There are 8 hidden switches. A switch that is on adds its own fixed numbers to the row, and there is some noise. The rows also spread widely along 10 directions, which tell nothing about the answers.
Known rows, each followed by its switches (1 for on, 0 for off):
[ 0.86 -1.25 -2.06  2.20  0.06  1.77 -0.58 -1.08 -0.74  1.40  2.66  0.33
 -0.41  2.13  0.03  2.15 -2.55 -0.55 -4.66 -3.00 -2.37  0.61  4.23  2.26
 -1.65 -1.47 -1.18 -1.17  0.77 -3.61 -2.62  0.10  2.68  3.26]
0 1 1 1 0 0 0 0
[ 3.75  0.82 -3.08  1.70 -0.82  2.17  0.36  3.12 -0.80  1.49  2.34 -0.39
 -0.73 -1.63 -1.07  0.48 -1.42  0.34 -0.38 -0.85  2.35 -1.24  3.23  0.87
 -1.92 -0.69 -1.75 -2.46 -0.38  0.27 -2.14 -1.58 -2.78  3.42]
0 0 0 0 0 1 0 1
[-0.59  0.67 -0.12  1.83 -1.81  0.45  0.11  4.08 -0.37  0.36  1.68 -1.53
  3.13 -0.43 -0.99  0.05 -0.27 -0.71 -1.59  1.23  5.82  1.01 -4.02  0.63
 -2.63 -1.00 -2.17 -3.10 -0.01  3.26  1.22  0.50 -0.91  0.53]
0 1 0 0 0 0 1 0
[-0.01  1.15  1.02 -1.04 -1.51  5.84 -2.03  2.03 -2.58  1.39  1.05 -1.19
 -1.95  4.22  3.53 -0.09 -2.11 -0.86 -4.59  1.16  2.26 -3.36 -2.61  0.44
 -1.43  3.05  0.71 -1.23 -1.82  1.42 -3.21 -2.52 -2.68  2.46]
1 1 0 1 1 1 1 0
[ 1.35  0.34  0.25  0.64 -0.49  3.67 -3.18  0.36  0.85  0.21  2.00 -2.24
  0.53 -0.56 -0.53  0.95 -3.14  0.47  2.75 -0.37  5.62  1.30 -2.88  1.75
 -1.00 -1.71 -1.28 -1.92  0.58  2.37  0.60  0.11 -0.13  1.39]
0 0 0 0 1 1 1 1
[-1.65  0.28 -1.29  1.69 -0.86  2.89 -3.45 -0.92 -0.85  0.14  0.92 -2.80
  1.83 -0.24 -1.16  0.68 -1.89 -1.04  3.71 -0.76 -0.08 -1.35 -2.40  3.38
  0.02 -0.91 -0.40 -0.68 -0.87 -1.92 -1.05  2.45  3.81  3.00]
0 1 0 0 0 0 0 1
[ 0.64 -0.09  0.73  1.59 -0.50  1.42 -2.14  2.60  2.80 -1.11  2.33 -1.73
  1.34 -2.04 -1.69  3.11 -3.15  0.76  1.75  1.16  3.57  4.21  1.65  0.89
  0.02 -2.68 -1.66 -1.89  0.28  1.92  1.64  1.00 -0.22  1.94]
1 0 0 0 0 1 0 1
[ 1.53 -1.02 -0.99  0.34  1.01  2.95  0.32  2.93 -1.16  0.56  0.80 -0.36
 -1.02  1.13  1.58  1.99 -2.00  0.66 -1.16  1.20 -0.07 -5.43  2.55  1.59
 -0.33  0.14 -0.92 -0.12 -1.23 -0.92 -3.96  0.18  0.38  4.45]
0 1 0 1 0 0 0 0
[ 1.99  1.08 -1.09  1.41 -0.11  1.63 -2.05 -1.00  0.92  1.64  0.73 -1.71
  2.84  1.17  0.88  2.04 -1.77  0.88 -0.29  0.61 -0.98  0.88 -1.50  2.48
  0.11 -3.20 -1.15  0.07  1.81 -1.39  0.37  0.05  2.94  1.93]
1 1 0 1 0 0 0 1
[-1.50 -1.79  0.79  0.26 -0.54  4.40 -1.30  1.02 -0.92  0.40  1.45 -1.88
  1.41  1.86  0.02  0.99 -3.55 -0.86 -3.41 -0.86 -0.17 -2.32 -3.05  2.91
 -1.86 -0.78 -0.89 -2.53 -0.48 -0.86 -0.40  0.79  0.73  3.25]
0 1 0 1 0 0 1 1
[ 1.43  2.76 -1.72  2.15 -3.00 -0.06 -1.95  1.88 -0.24 -0.11  2.48  0.46
  2.43  0.34  0.37  2.20 -0.52  1.10 -3.08  1.09  2.66  5.00  2.15 -2.19
 -1.83 -2.00 -0.78 -1.19  0.56  0.40 -0.21  0.38  1.72  1.13]
1 0 0 0 0 1 1 0
[-1.18 -0.57  0.75  1.15  1.66  0.54 -0.77  0.40  1.61 -1.58  0.71 -1.57
  0.22  1.04 -0.12  2.22 -2.23  0.49  2.92 -0.80  4.67 -0.39  0.01  1.77
  0.63 -2.21 -1.88 -0.30  0.73  1.58 -0.32  2.29  2.64  0.51]
0 0 0 0 0 1 1 1
[ 4.00 -1.04 -4.46  3.08  0.58  0.68  2.11  1.12 -0.86  2.99  1.33 -0.16
  2.19  0.03  0.00  0.69 -0.68  0.78 -1.84 -1.12  0.77 -3.33  0.08  2.88
 -2.75 -3.32 -2.90 -2.43  1.45 -1.22 -1.39 -0.29  0.97  3.43]
0 1 0 1 0 0 1 0
[ 0.38  1.04  0.86  0.53 -0.74  0.79  1.00  3.43  1.16  1.86  0.13 -0.95
 -0.57  3.09  3.02  2.24 -0.32 -0.70 -5.97  1.32 -1.68  0.62  1.15  0.52
  0.64  0.47 -0.56 -1.08 -0.11 -0.33 -1.20 -3.01 -2.99  2.25]
1 1 0 1 0 0 0 1
[ 1.27  2.45 -1.87  2.17 -3.03  0.89 -2.47  3.82  0.24  0.92  2.41 -0.74
  2.59 -1.03 -1.16  0.52 -0.82 -0.56 -2.36  1.37  2.76  2.51  0.58 -0.71
 -2.52 -1.92 -1.83 -3.68 -0.21  0.34  0.52 -0.10 -2.00  2.49]
0 0 1 0 1 1 1 1
[-1.22 -1.52  1.55  1.43  1.36  0.87 -0.90  0.06  3.15 -0.15  1.17 -2.08
  1.41  2.09  0.38  2.83 -2.74 -0.43  0.34 -0.55  3.87  1.32 -2.47  3.88
  0.72 -3.16 -2.29 -1.43  1.84  2.30  2.07  1.21  0.96  0.28]
1 1 1 1 0 1 1 0
[ 2.21  0.88 -1.78  1.08 -0.38  1.59  0.23  1.92 -1.90  1.37  1.61  0.41
  2.29  1.34  0.96  0.91 -0.81  0.57 -3.40  1.41  0.55 -3.02  0.64  0.54
 -2.57 -1.03 -0.85 -0.63 -0.35 -0.72 -2.35  0.00  1.59  2.12]
0 1 0 0 0 0 0 0
[ 1.35  2.86 -1.17  1.80 -0.22 -1.03  0.30  2.32  0.16  0.79  0.98 -0.24
  1.28  2.67  1.84  0.94  0.41  0.31 -3.14  1.10  3.27 -0.88  1.57 -0.35
 -1.38 -1.99 -1.24 -0.38  1.40  1.02 -0.98 -1.08  0.32  0.16]
1 1 1 0 0 0 1 1
[ 1.94  0.95 -1.01  1.11 -0.15  3.78 -2.88 -2.93 -0.33  2.45  1.97 -0.93
 -0.86  3.19  2.20  1.66 -2.82  0.05 -4.02 -1.97 -1.64  2.08  1.40  1.21
 -0.82 -0.82  0.09 -0.35  1.20 -2.83 -1.66 -2.13  1.65  1.94]
1 1 0 1 1 1 0 1
[ 1.31  1.09 -0.28  0.03  0.27  2.13 -0.27  1.91 -1.23  0.87  1.33  0.13
 -1.52  3.49  2.28  1.27 -1.53  0.03 -4.90 -0.01 -0.60 -3.04  3.78  0.51
 -0.84  0.46 -0.57  0.18  0.03 -1.51 -3.64 -1.36 -0.30  2.73]
0 1 1 1 0 0 0 1
[-0.15  0.30 -0.38  3.46  1.78 -3.11  1.19  1.23  1.68  0.80  0.96 -0.77
  2.05  0.50 -0.25  1.84 -0.13  0.34 -0.95  0.04  4.22  3.23  1.72 -0.21
 -0.45 -3.00 -3.85 -1.47  2.75  0.12  0.13  0.87  2.59 -0.46]
0 0 0 1 1 0 0 1
[ 1.06  1.56 -1.47  1.30 -0.41  2.93 -2.65  0.28 -0.63  0.52  1.26 -2.17
 -1.27  0.68  0.21  0.33 -1.56 -0.32  2.82 -0.88  2.83 -1.37  0.74  2.34
 -0.13 -0.29 -1.02 -0.06  0.59  0.41 -2.25 -0.37  0.32  2.66]
1 1 1 1 0 0 0 1
[-0.02  1.73  1.09 -0.37 -1.50  3.98 -3.29 -0.48 -1.70 -0.34  2.85 -0.45
  1.50  3.52  0.98  0.22 -2.89 -0.07 -3.83 -0.33  5.09  0.45 -2.76  0.78
 -2.99 -0.57  0.12 -0.57  0.72  2.47  0.08 -0.04  1.57 -0.86]
1 1 1 0 0 1 1 0
[ 1.79  1.22 -0.86  0.45  0.12  1.20 -0.44  1.00 -0.28  0.28  1.99  1.32
 -1.84  3.00  1.53  2.31 -1.69  0.28 -4.69 -1.02 -0.79 -1.00  6.70 -0.19
 -0.70 -0.51 -0.44  0.15  0.07 -1.84 -3.49 -1.08  0.43  1.89]
0 0 1 0 0 1 0 1

New rows. What belongs after each?
[ 0.81  1.17 -1.47  3.79  1.36 -1.92  0.58  1.96  0.17  0.72  1.54 -0.92
  0.62 -0.10 -0.20  0.65  0.23  0.68 -0.48  0.08  5.96  2.05  2.88 -1.17
 -1.86 -1.88 -3.30 -1.30  2.18  0.54 -1.08  0.32  1.60  0.39]
0 1 0 1 1 0 0 1
[ 1.36 -1.46 -1.89  0.60 -0.06  5.79 -2.27 -0.88 -1.77  2.25  0.98 -1.95
  0.37  0.98  0.72  0.23 -2.77 -0.48  2.15 -0.75  0.50 -5.49 -4.11  4.39
 -1.40 -0.58 -0.10 -1.46 -1.38 -0.76 -2.64  0.07  1.28  4.23]
0 1 0 0 1 0 1 0
[-0.01 -0.37  0.98 -0.03  0.33  2.43 -2.01  1.57  0.64 -1.34  1.49 -1.19
 -1.64  1.77  1.02  2.47 -2.43  0.33  1.47 -0.03  4.02 -1.28  0.86  2.02
  0.24 -0.68 -0.55  0.53 -0.24  1.96 -1.78  0.98  0.87  2.16]
0 1 1 0 0 0 1 0
[ 3.24  1.05 -4.08  2.62 -2.42  1.15  1.17  5.02 -2.00  2.14  2.24 -0.47
  1.41 -2.96 -2.10 -0.72  0.16 -0.30 -0.02  0.76  3.00 -1.46  0.94  0.40
 -2.95 -0.38 -2.56 -3.68 -1.12  1.02 -2.07 -1.01 -2.79  3.63]
0 0 0 0 0 0 0 0
[ 0.70  0.13 -2.15  2.69  0.95  1.64 -1.84 -0.97  1.23  0.17  1.57 -1.94
 -2.40 -0.05 -0.76  1.70 -1.97 -0.45  4.50 -2.61  2.54  0.65  3.54  3.06
  0.47 -1.54 -1.13 -0.15  0.77 -0.34 -1.99  0.10  1.48  2.48]
1 1 1 0 0 0 0 1
[-0.27 -2.13  1.40  1.19  3.83  2.69 -0.20 -0.40  1.64  0.30  1.09 -1.15
 -0.81  2.63  1.22  2.60 -3.80  0.46 -0.53 -0.12  2.52 -2.77  1.54  2.21
 -0.42 -1.74 -1.07 -0.53  0.31  0.41 -1.22  0.07  1.83  0.54]
1 1 0 0 1 1 0 1
[ 2.44  2.12 -0.89  1.34 -1.76  1.23 -1.19  0.91  0.31  1.50  1.95 -1.60
  2.26  0.48  0.19  0.10 -0.82  0.29 -2.41 -0.87  4.81  3.20 -3.71  0.95
 -2.18 -2.14 -2.16 -2.34  2.57  2.18  2.20 -1.36 -1.23  0.43]
0 1 0 1 0 1 1 1
[ 1.92 -0.72 -2.74  2.53 -0.02  2.38 -0.34  1.98 -0.13  0.52  1.74 -1.94
 -0.43 -1.70 -1.16  0.66 -2.00  0.46  2.20 -1.44  3.60 -1.23  0.94  2.24
 -1.58 -1.89 -2.37 -2.35  0.59  0.30 -1.23  0.44 -0.36  4.23]
0 1 0 1 0 0 1 1
[ 0.36  0.97 -0.98  1.85  1.64 -0.19 -0.24  0.71 -0.31 -0.39  0.94 -0.02
 -0.07  2.49  1.11  2.26 -1.25  0.87 -0.96  0.19  0.92 -2.14  5.27  0.21
  0.19 -2.05 -1.94  0.95  1.18 -1.58 -3.18  1.26  3.81  1.73]
1 0 1 1 0 0 0 1
[-1.57 -2.61  1.38  1.09  0.18  2.69 -0.37 -0.71  1.54  0.73  1.52 -1.51
 -0.20  2.94  1.06  3.09 -3.54 -0.74 -4.04 -2.21 -0.48  2.66 -1.36  3.24
 -0.10 -1.36 -0.97 -1.69  0.81 -0.42  0.33 -0.29  1.14  1.85]
1 1 0 1 0 0 1 0
[ 1.74 -1.17 -3.00  2.53  0.67  1.66  0.41 -0.12  0.83  2.24  0.82 -1.25
  1.56 -0.36 -0.77  1.49 -1.58 -0.51  2.47 -1.00 -0.49 -2.24 -0.78  4.44
  0.28 -2.58 -1.93 -2.10 -0.02 -0.91 -0.78  0.25  0.89  2.62]
1 0 0 0 0 1 0 0
[ 2.24 -1.16 -2.01  1.96  1.03  0.97  0.11 -2.30  1.20  3.34  0.55 -0.73
  1.55  2.00  1.15  1.96 -1.37  0.06 -0.08 -1.80 -0.68 -0.49 -2.43  4.03
 -0.09 -3.34 -1.77 -1.24  1.49 -1.31 -0.73 -0.79  2.47  1.57]
0 0 0 0 1 0 1 0
[ 0.33  1.48 -3.61  4.08 -0.54 -1.07  0.75  0.19 -1.24  1.45  1.29 -0.54
  2.56  1.25 -0.08 -0.17  0.66 -0.25 -1.80 -1.33  3.61  0.54 -0.14  0.42
 -2.51 -2.41 -2.67 -2.11  1.87 -0.19 -0.50  0.87  2.77  0.49]
1 1 0 1 0 1 1 0
[ 4.61  0.85 -1.89  1.54  0.08  2.05 -1.49  2.54  0.75  1.10  2.37 -1.13
 -3.79 -1.10  0.37  1.71 -1.41  1.02  2.48 -0.09  5.47  1.80  4.24  0.88
 -0.31 -0.18 -1.73 -0.49  0.95  1.93 -2.74 -2.25 -3.02  3.68]
0 1 1 1 1 0 0 0
[ 1.07  0.38 -1.47  2.37 -0.69  1.57 -1.40 -0.52 -0.47  0.39  2.32 -1.65
  1.45  0.13 -0.57  0.67 -1.75  0.67  0.89 -1.37  5.72  2.89 -2.28  1.67
 -2.23 -2.32 -2.03 -1.22  2.36  1.92  0.61  0.51  2.41  0.89]
1 1 0 1 0 0 1 0
[ 1.92  0.09 -1.84  2.74  1.12 -0.81  0.45 -1.15  2.03  3.52  0.52 -1.46
 -0.35  1.95  1.39  1.59  0.16 -1.06 -0.13 -2.02  0.50  1.72 -0.25  3.84
  0.98 -1.95 -2.54 -1.01  2.37 -0.90 -0.90 -1.90  0.01  1.39]
0 1 1 1 1 0 0 0
[-3.28 -1.48  1.87  1.12  2.11  1.30  0.47 -3.09  1.78  0.58 -0.16 -1.34
 -3.08  6.26  3.11  2.98 -2.04 -1.57 -3.38 -4.15 -1.67  0.84  0.73  3.17
  1.80  0.03  0.02  0.60  0.89 -1.47 -1.82 -1.22  2.48  0.00]
1 1 0 0 0 0 1 1
[ 0.44  2.91  0.69 -0.03 -2.63  1.42 -3.65  3.32  0.17 -0.84  1.45 -1.27
  1.08  0.40  1.25  2.57 -1.11  0.84 -2.00  2.75  0.92  3.48  1.18 -1.39
  0.08 -0.24 -0.37  0.26 -0.03 -0.31 -0.57  0.29  0.46  2.94]
0 1 0 1 0 0 0 1
[ 2.21  0.51  0.56 -0.40 -1.58  3.63 -2.22  0.49  0.01  1.62  2.24 -1.46
  3.35  0.15 -0.13  1.19 -2.51  0.32 -1.19  0.82  2.27  1.65 -5.65  2.95
 -1.67 -1.66 -0.73 -1.25  0.80  2.07  1.60 -0.87 -0.10  0.98]
0 1 0 0 0 0 0 0
[ 1.47  1.72 -4.52  3.83 -0.07 -0.97  0.92  1.10 -0.90  1.78  0.78 -0.32
  1.12  0.37  0.28  0.46  1.30 -0.33  0.57 -0.13  1.24 -2.08  2.62  0.80
 -1.01 -1.42 -1.58 -1.08 -0.13 -1.18 -2.62  0.29  1.79  1.75]
1 1 0 0 0 1 0 0
[ 0.14  0.31 -1.15  0.46 -0.49  2.25 -2.16  0.02 -0.05  0.69  0.27 -1.14
 -1.98  2.70  2.05  2.67 -1.22 -0.71  0.28 -0.53 -2.90 -2.10  2.36  3.09
  2.18  0.28 -0.12  1.07 -0.83 -2.81 -3.75  0.18  1.46  4.46]
0 1 1 1 0 0 0 0
[-2.10  0.37  0.75  1.02  0.04  3.94 -2.21 -0.24 -2.25  1.13  1.49 -2.14
  2.07  2.37 -0.75 -1.31 -2.71 -1.85 -1.10 -0.44  3.15 -2.62 -4.00  2.37
 -2.17  0.04 -1.69 -2.18  0.18  0.41 -0.99  0.70  1.70  0.54]
1 0 1 1 1 0 0 1
[-0.32  2.23  0.50 -0.62 -2.99  5.09 -2.70  1.49 -1.17  1.56  0.69 -2.42
 -1.07  2.22  1.72  0.13 -1.27 -1.86 -2.07  0.29 -1.01 -0.18 -2.65  1.65
  0.11  2.61  1.30 -0.89 -1.85  0.08 -1.91 -2.74 -2.63  2.68]
1 1 0 0 0 0 0 1
[ 0.44 -0.19 -0.44  1.47  0.75  1.92 -0.18  0.91 -1.71  0.85  1.66 -0.01
  2.16  2.12  0.31  0.47 -2.31  0.48 -3.58  0.05  2.86 -2.67 -0.18  0.10
 -3.33 -1.84 -1.70 -1.71  0.40 -0.22 -1.61  0.70  2.69  0.89]
0 0 0 0 1 0 1 1
[ 0.22  0.08 -2.38  2.42  1.73  1.00  1.13 -2.03 -1.57  1.50  0.71 -0.95
 -0.34  3.24  0.97 -0.71 -0.73 -0.64 -1.72 -3.90  2.81 -3.31 -0.83  2.48
 -1.81 -1.02 -2.10 -1.18  1.70 -0.86 -2.23 -0.11  2.43  0.31]
0 1 0 1 0 1 1 1
[ 0.48  2.20 -1.34  2.32 -1.16 -0.37 -1.54  2.68  0.54 -0.72  2.02 -0.73
  0.14 -0.47 -0.77  1.69 -0.47  0.18  1.43  0.77  4.65  2.78  3.37 -0.32
  0.06 -1.11 -2.23 -0.90  0.67  1.39 -1.09  1.09  0.28  1.54]
1 0 1 1 0 1 0 0
[ 1.75  2.42 -0.87  0.43 -1.98  3.11 -2.95 -0.49 -2.23  0.41  2.60 -1.31
  3.46  0.58 -0.42 -1.20 -1.44  0.51  0.18 -0.22  7.31  0.60 -6.38  1.20
 -3.57 -1.12 -0.96 -1.33  1.25  3.40  1.15  0.28  1.69 -0.67]
0 1 0 0 0 1 1 0
[ 2.28  2.38 -0.64  0.16  0.94  1.76 -0.20 -0.31  0.63  2.11 -0.49 -1.34
 -1.94  3.69  3.51  1.18 -0.12 -0.10  0.11 -0.14  0.66 -2.70 -0.25  2.09
  1.66  0.13  0.01  1.09  0.55  0.53 -2.27 -2.94 -0.96  0.58]
1 1 0 0 0 1 0 1
[ 2.80  0.57 -2.60  3.12  0.12 -0.80  1.82  1.93  2.17  3.16  0.15 -2.37
  0.80 -0.93  0.01  1.10  0.89 -0.37  2.49 -0.19  2.94  1.60 -2.12  3.49
  0.85 -2.02 -3.13 -2.16  1.94  1.94  0.47 -2.09 -2.37  1.86]
1 1 0 1 0 0 0 0
[-0.85  1.11  0.07  2.14  0.39 -0.85 -1.20  1.94  2.05 -0.73  0.82 -2.29
 -0.96  0.25 -0.29  1.92 -0.38 -0.54  2.82 -0.42  3.89  2.27  1.70  1.62
  1.48 -1.04 -2.33 -0.38  1.33  0.83 -0.53  0.75  0.30  1.58]
0 1 1 1 0 0 0 1
[ 1.15  1.62  0.38  0.63 -0.52  0.97 -3.88 -1.38  0.60 -0.43  1.65 -1.47
  3.37  0.16  0.29  2.53 -1.68  1.81  2.75  1.11  3.69  3.66 -2.70  1.55
 -0.06 -2.99 -1.33  1.53  2.38  0.67  1.08  2.43  5.52  0.55]
0 1 0 1 0 0 0 0
[ 4.08  3.37 -1.50  0.94  0.80  0.31 -0.51 -2.09 -0.62  1.80  1.13 -0.06
  1.98  2.56  1.83  0.67 -0.54  1.96 -0.87 -0.30  3.66  0.42 -0.65  0.43
 -0.80 -2.80 -1.89  1.08  3.60  0.94 -0.42 -1.47  3.06 -1.36]
1 0 0 1 0 1 0 1
[ 3.73  1.06 -1.85  0.76 -1.70  3.07 -1.09  3.77 -0.69 -0.29  2.74 -0.40
 -4.00 -0.91  0.33  1.61 -1.72  1.23  0.60 -1.02  5.70  1.74  4.12 -0.81
 -0.94  0.92 -1.29 -1.40 -0.23  2.43 -3.03 -1.64 -3.56  4.05]
0 0 0 1 0 1 1 0
[ 1.24 -0.86 -0.66  1.24  1.74  1.19  0.02 -0.70  0.92  3.01  0.44 -0.94
  1.84  2.64  1.08  1.65 -1.86 -0.66 -2.22 -0.57 -2.13 -2.89 -0.91  3.93
  0.18 -2.73 -2.37 -1.37  1.37 -2.38 -0.99 -0.56  1.36  1.95]
0 0 1 1 1 0 0 1
[ 3.03 -0.44  0.11  0.44  1.26  1.67 -0.46 -0.63  1.76  1.00  1.29 -1.12
  2.62  0.79  0.17  2.21 -2.73  1.65  0.86 -0.35  3.12 -0.08 -3.19  3.25
 -0.60 -4.35 -2.04 -0.69  2.45  1.72  1.48 -0.05  1.94  0.57]
0 0 0 0 0 0 1 1
[ 2.37  1.02  1.32 -0.15  1.76  2.43 -2.83 -2.21  0.02  0.22  1.89 -0.84
 -1.55  2.74  2.50  2.30 -2.39  2.09  1.09 -0.45  5.53  2.14 -0.09  0.75
  0.00 -0.66 -0.70  2.48  2.49  1.71 -1.90 -0.71  3.30 -0.01]
0 1 0 1 1 0 0 0
[-0.52 -0.14 -1.23  1.13 -0.56  3.63 -2.45 -1.50 -0.21  1.23  0.33 -2.87
  0.02  2.07  0.71  0.52 -1.76 -1.31  3.20 -1.65  1.22 -2.38 -4.23  5.12
  0.67 -0.94 -0.90 -0.62  0.43  0.05 -1.20  0.42  1.33  2.89]
1 1 1 1 0 0 1 0
[ 3.01 -1.49 -3.04  3.04  2.69  1.56  1.89 -1.47 -0.68  2.74  2.45 -0.25
  1.42  1.55 -0.78  0.18 -2.77  0.24 -3.31 -3.04  1.08 -3.16  1.99  3.67
 -3.47 -3.88 -2.80 -2.10  2.79 -1.41 -1.02 -0.79  2.10  1.41]
1 1 1 1 0 0 0 1
[ 1.31  2.02 -1.86  0.46 -2.03  1.25 -0.50  1.31 -0.57  2.15 -0.52 -0.73
 -1.10  3.12  3.55  1.58  1.00 -0.51 -2.22  0.16 -2.13 -1.64 -0.29  1.37
  1.06  0.82  0.48  0.22 -0.89 -1.41 -3.24 -2.05 -0.74  3.26]
0 1 0 0 0 0 1 0
[ 2.16  3.30 -2.45  2.20 -1.83 -0.58 -1.13  3.78 -0.23  0.47  1.41 -0.90
  3.67 -1.99 -1.12  0.47  0.70  0.76  1.42  2.50  3.62 -0.02  0.19 -0.51
 -1.24 -2.14 -2.16 -1.68  0.05  0.79 -0.11  0.98  0.31  1.61]
0 0 0 0 0 1 0 1
[ 3.10  4.26 -3.24  2.21 -3.44  0.31 -1.27  2.97 -1.11  2.05  1.27 -0.95
  1.40 -0.74  0.64  0.11  1.66  0.12  0.06  1.76  2.89  2.47 -0.08 -0.71
 -1.13 -0.06 -0.80 -0.86  0.17  1.22 -1.21 -2.00 -1.41  1.83]
1 1 0 0 0 0 0 0
[-0.30  1.22 -3.67  3.75 -3.03  1.04 -1.16  1.25 -2.15  1.28  2.35 -1.45
  1.88 -0.69 -1.83 -0.89 -0.41 -1.33 -3.08 -2.72  1.44  2.70 -0.03  0.24
 -3.54 -0.91 -2.00 -3.74  0.60 -1.98 -0.52  0.41  1.05  3.11]
0 1 0 1 0 0 1 1
[ 1.88  3.80 -0.58 -0.61 -2.21  3.82 -3.07 -1.30 -2.39  1.57  1.34 -1.29
 -1.53  3.42  2.56 -0.47 -0.67 -0.57 -2.67 -1.78  1.34  0.57 -1.80  0.71
 -0.42  2.05  0.30  0.54  0.70 -0.36 -2.29 -2.73 -0.29  1.03]
0 1 0 1 0 1 0 1
[ 0.52 -1.88  0.60  0.68  3.46  1.91  2.50 -0.56  1.11  0.94  0.55 -1.22
 -4.57  4.19  2.41  1.45 -2.16 -0.57 -2.17 -4.39  3.32 -2.50  1.18  3.30
  0.45  0.24 -1.77 -0.81  1.59  1.16 -2.25 -2.35 -1.62  0.66]
0 1 0 1 0 1 1 1
[ 1.19  1.61  2.16 -0.90  0.90  1.42 -1.36  3.03  0.94 -1.20  0.45 -1.65
 -0.46  0.88  1.31  2.25 -1.56  1.63  2.83  2.47  5.75 -0.56 -0.62  0.36
  1.56 -0.44 -1.77  1.22  0.94  3.35 -0.96  0.06 -0.01  0.93]
0 0 0 1 0 0 0 1
[ 1.05 -0.08  1.41  0.58  2.07  0.04  0.74  3.44  2.68  0.38 -0.12 -0.87
 -0.85  2.30  2.45  2.84 -0.98  0.64  1.50  2.58  5.22 -2.08  0.46  1.52
  1.50 -1.60 -1.92 -0.01  0.38  3.69 -1.38 -1.08 -1.66  0.80]
1 0 1 0 1 0 1 0
[ 3.34 -0.24 -0.32  1.64  0.86  1.95 -1.02  2.55  1.59 -0.03  1.98 -0.90
 -2.72  0.01  1.69  3.33 -2.54  2.38  0.96  1.03  5.95  2.58  4.07 -0.51
 -0.60 -1.36 -1.57 -0.10  1.20  2.58 -1.77 -1.29 -1.04  3.05]
1 1 0 1 1 0 1 0
[ 0.04  0.63  0.66  0.18 -1.30  4.11 -2.84 -0.99 -2.27 -0.22  3.60 -0.82
  2.14  1.46 -1.58 -0.79 -3.68 -0.47 -2.52 -2.45  5.18  0.63 -3.53  1.68
 -4.06 -1.27 -1.18 -2.02  1.44  1.89  0.54  0.52  1.97 -0.12]
0 0 1 0 0 0 1 1
[ 2.25  1.73 -3.16  3.48  0.96 -0.96  0.79 -1.25  0.92  3.50 -0.37 -1.72
 -0.72  2.58  2.65  0.70  1.11 -0.05  0.25 -1.84  1.73  0.57  0.10  1.80
  0.30 -2.04 -2.20 -0.47  2.78 -0.91 -1.71 -2.43  0.88  0.98]
1 1 0 1 1 0 1 1
[-0.02 -0.14  0.25  2.58  1.29  0.38 -2.38  0.02  2.27 -0.79  2.60 -0.64
 -1.44  1.31  0.56  3.80 -2.60  0.69 -0.17 -0.43  3.66  4.73  5.70 -0.07
  0.10 -1.97 -1.53  0.08  1.55 -0.04 -0.92  1.05  2.38  1.14]
1 1 1 1 1 1 0 0
